The rows of a group lie close to one hidden flat surface of 5 dimensions, which may be shifted away from zero. Surfaces can cross.
In the rows, zero is written as 128.
Some rows, each with its group after it:
[114 91 128 110 172 116 75 135 163 127 124 85 128 136]
k_598
[136 156 71 127 117 136 108 164 140 184 97 149 232 117]
k_598
[90 121 119 110 150 114 47 128 166 116 118 76 143 111]
k_387
[120 181 105 146 90 117 161 119 171 188 87 152 144 147]
k_765
[145 121 149 164 51 115 138 125 192 141 170 81 95 159]
k_387
[115 136 142 89 204 112 183 106 112 132 77 183 53 136]
k_598
[160 113 117 125 96 153 133 165 115 137 174 127 135 108]
k_175
[133 93 163 170 128 98 147 112 164 136 130 93 98 165]
k_175
[61 143 135 124 93 148 140 94 57 103 123 111 152 60]
k_765
[160 119 149 155 79 134 183 129 141 145 167 139 82 140]
k_387
[149 103 146 151 87 120 109 128 183 121 174 90 89 156]
k_387
[105 142 111 137 81 125 121 140 150 153 127 90 169 106]
k_175
[59 145 132 119 142 87 142 86 167 157 58 92 115 129]
k_387
[129 110 107 87 151 145 73 171 132 124 148 119 131 110]
k_175
[77 117 156 121 166 113 124 67 102 120 102 130 130 132]
k_765
[139 107 142 136 88 124 193 151 153 164 148 106 92 124]
k_387
[85 147 125 133 116 129 131 101 111 132 106 114 141 106]
k_765
[130 229 70 134 116 117 145 127 173 102 67 156 103 115]
k_765
[121 82 154 163 85 105 171 134 166 149 137 36 105 132]
k_175
[86 117 122 74 192 119 155 144 98 149 67 119 113 97]
k_387
[82 161 140 145 125 96 173 72 137 145 77 128 111 140]
k_598
[117 136 145 175 93 110 165 88 129 128 132 121 125 150]
k_598
[169 121 121 123 217 127 85 125 130 116 122 223 149 200]
k_598
[92 113 138 128 132 90 109 94 185 206 93 107 156 169]
k_765
[143 137 131 140 86 145 179 119 102 163 135 180 135 133]
k_765
[120 108 168 174 120 90 202 88 151 144 117 91 90 170]
k_175
[181 124 98 98 178 162 111 183 112 151 133 201 164 136]
k_598
[107 131 130 103 140 127 171 125 119 138 100 132 89 109]
k_175

New rows, each followed by its group:
[137 124 124 131 138 125 82 134 162 129 136 118 138 151]
k_175
[131 144 110 133 89 117 139 149 172 192 112 131 155 136]
k_765
[105 168 123 123 163 105 186 95 121 155 66 173 97 136]
k_598
[120 126 141 128 160 109 130 106 154 164 107 154 117 171]
k_765
[134 128 163 157 165 102 167 69 137 125 114 170 86 190]
k_175
[118 112 117 96 181 120 68 150 158 141 103 117 146 141]
k_598
[182 105 154 183 111 124 152 119 146 131 172 140 111 186]
k_175
[111 180 101 124 130 127 123 114 130 99 91 136 119 104]
k_765
[140 132 99 100 141 139 71 177 164 103 137 108 121 99]
k_765
[148 139 169 170 117 125 197 72 99 113 135 179 87 169]
k_598
[119 100 165 126 158 116 135 90 126 181 125 160 129 178]
k_765
[133 158 102 106 151 130 93 159 144 85 114 131 115 99]
k_765
[178 92 132 128 123 148 108 170 127 128 182 117 124 131]
k_175
[88 145 121 118 102 121 203 138 124 178 84 105 134 99]
k_387
[101 165 110 144 137 104 116 102 157 153 80 122 179 155]
k_598
[94 124 162 146 89 116 184 97 127 129 138 71 77 115]
k_598
[147 115 110 148 78 147 107 166 134 155 160 94 198 117]
k_598
[122 66 141 116 129 117 63 155 168 115 167 26 114 120]
k_598
[96 158 118 108 182 101 82 92 163 124 78 166 126 150]
k_175
[110 118 157 136 156 108 185 91 131 127 99 127 67 148]
k_175
[133 123 95 109 124 144 94 192 142 167 125 106 189 96]
k_598
[146 197 78 121 146 136 118 151 155 71 101 156 89 109]
k_765
[119 108 144 131 97 108 121 144 182 152 139 62 108 130]
k_387
[170 90 163 154 169 124 120 94 119 89 162 165 95 185]
k_598
[122 128 94 111 65 163 114 178 98 121 166 85 168 51]
k_765
[60 168 108 126 135 103 65 86 158 114 89 89 163 116]
k_387
[153 135 124 147 48 151 183 142 102 201 151 158 174 116]
k_765
[112 134 132 96 187 128 123 119 97 118 100 164 112 123]
k_387
[141 67 145 112 130 132 119 175 142 123 168 69 99 111]
k_175
[160 119 128 179 105 128 106 119 136 137 162 138 194 170]
k_598
[97 176 112 137 94 113 154 104 129 138 88 130 144 111]
k_765
[98 111 165 120 175 125 134 71 80 117 119 168 107 149]
k_765
[144 118 108 100 122 160 87 179 108 90 157 109 131 75]
k_765
[132 119 120 122 98 129 122 150 152 186 136 114 160 131]
k_765
[144 111 110 83 149 157 82 178 118 119 151 149 125 107]
k_175
[72 83 163 99 196 116 73 70 80 97 116 120 114 127]
k_765
[109 96 109 102 105 133 62 171 158 142 145 57 167 95]
k_765
[170 107 106 96 156 156 100 193 124 141 151 152 155 119]
k_598
[161 141 94 76 158 167 60 156 111 118 145 200 146 115]
k_175
[119 148 134 181 88 115 154 76 137 139 115 127 168 166]
k_598
[179 74 136 126 125 142 93 173 143 128 190 104 126 139]
k_175
[87 126 138 121 89 135 145 98 76 149 129 116 165 98]
k_765
[125 178 121 138 139 121 145 91 127 135 96 196 130 152]
k_175
[166 134 130 138 168 132 135 113 109 125 129 197 132 173]
k_598
[136 116 162 166 134 101 152 96 153 133 130 132 110 179]
k_175
[115 155 123 147 118 120 174 111 124 153 96 161 150 135]
k_598
[115 131 106 97 130 149 92 153 102 122 133 134 145 87]
k_387
[140 137 110 146 100 127 92 138 160 141 144 121 166 144]
k_175
[97 110 154 112 165 108 134 102 146 118 104 105 67 134]
k_598
[107 117 117 83 151 131 80 155 145 131 116 100 126 100]
k_175
[100 103 146 104 176 129 91 102 94 92 131 124 115 112]
k_765
[163 95 146 159 111 125 114 140 153 130 167 102 131 164]
k_175
[145 111 134 133 113 132 85 128 164 107 166 107 101 137]
k_387
[153 123 130 126 172 128 115 127 122 131 115 170 123 159]
k_598
[89 169 105 110 122 145 119 120 70 46 115 118 126 51]
k_765
[67 159 115 98 182 107 67 99 138 56 84 92 99 93]
k_765
[124 92 133 114 106 130 111 141 145 178 150 117 159 134]
k_765
[137 91 171 157 139 99 178 108 148 132 128 93 76 166]
k_175
[150 126 122 117 196 131 115 121 121 129 112 186 134 173]
k_598
[171 154 112 125 146 131 140 137 140 129 120 199 98 154]
k_765
[135 156 152 191 101 107 167 60 129 139 121 155 155 177]
k_598
[117 149 98 103 121 136 149 159 124 172 103 128 143 96]
k_598
[152 82 171 133 143 136 151 118 111 94 170 118 64 143]
k_598
[117 105 128 100 146 125 159 164 125 149 114 99 114 101]
k_387
[105 102 134 95 204 102 84 126 162 121 99 103 101 148]
k_598
[142 129 115 117 176 126 103 136 133 143 105 163 146 152]
k_598
[179 164 87 135 56 147 152 207 167 178 145 145 150 110]
k_765
[153 136 127 171 59 136 133 137 122 154 158 115 187 132]
k_598
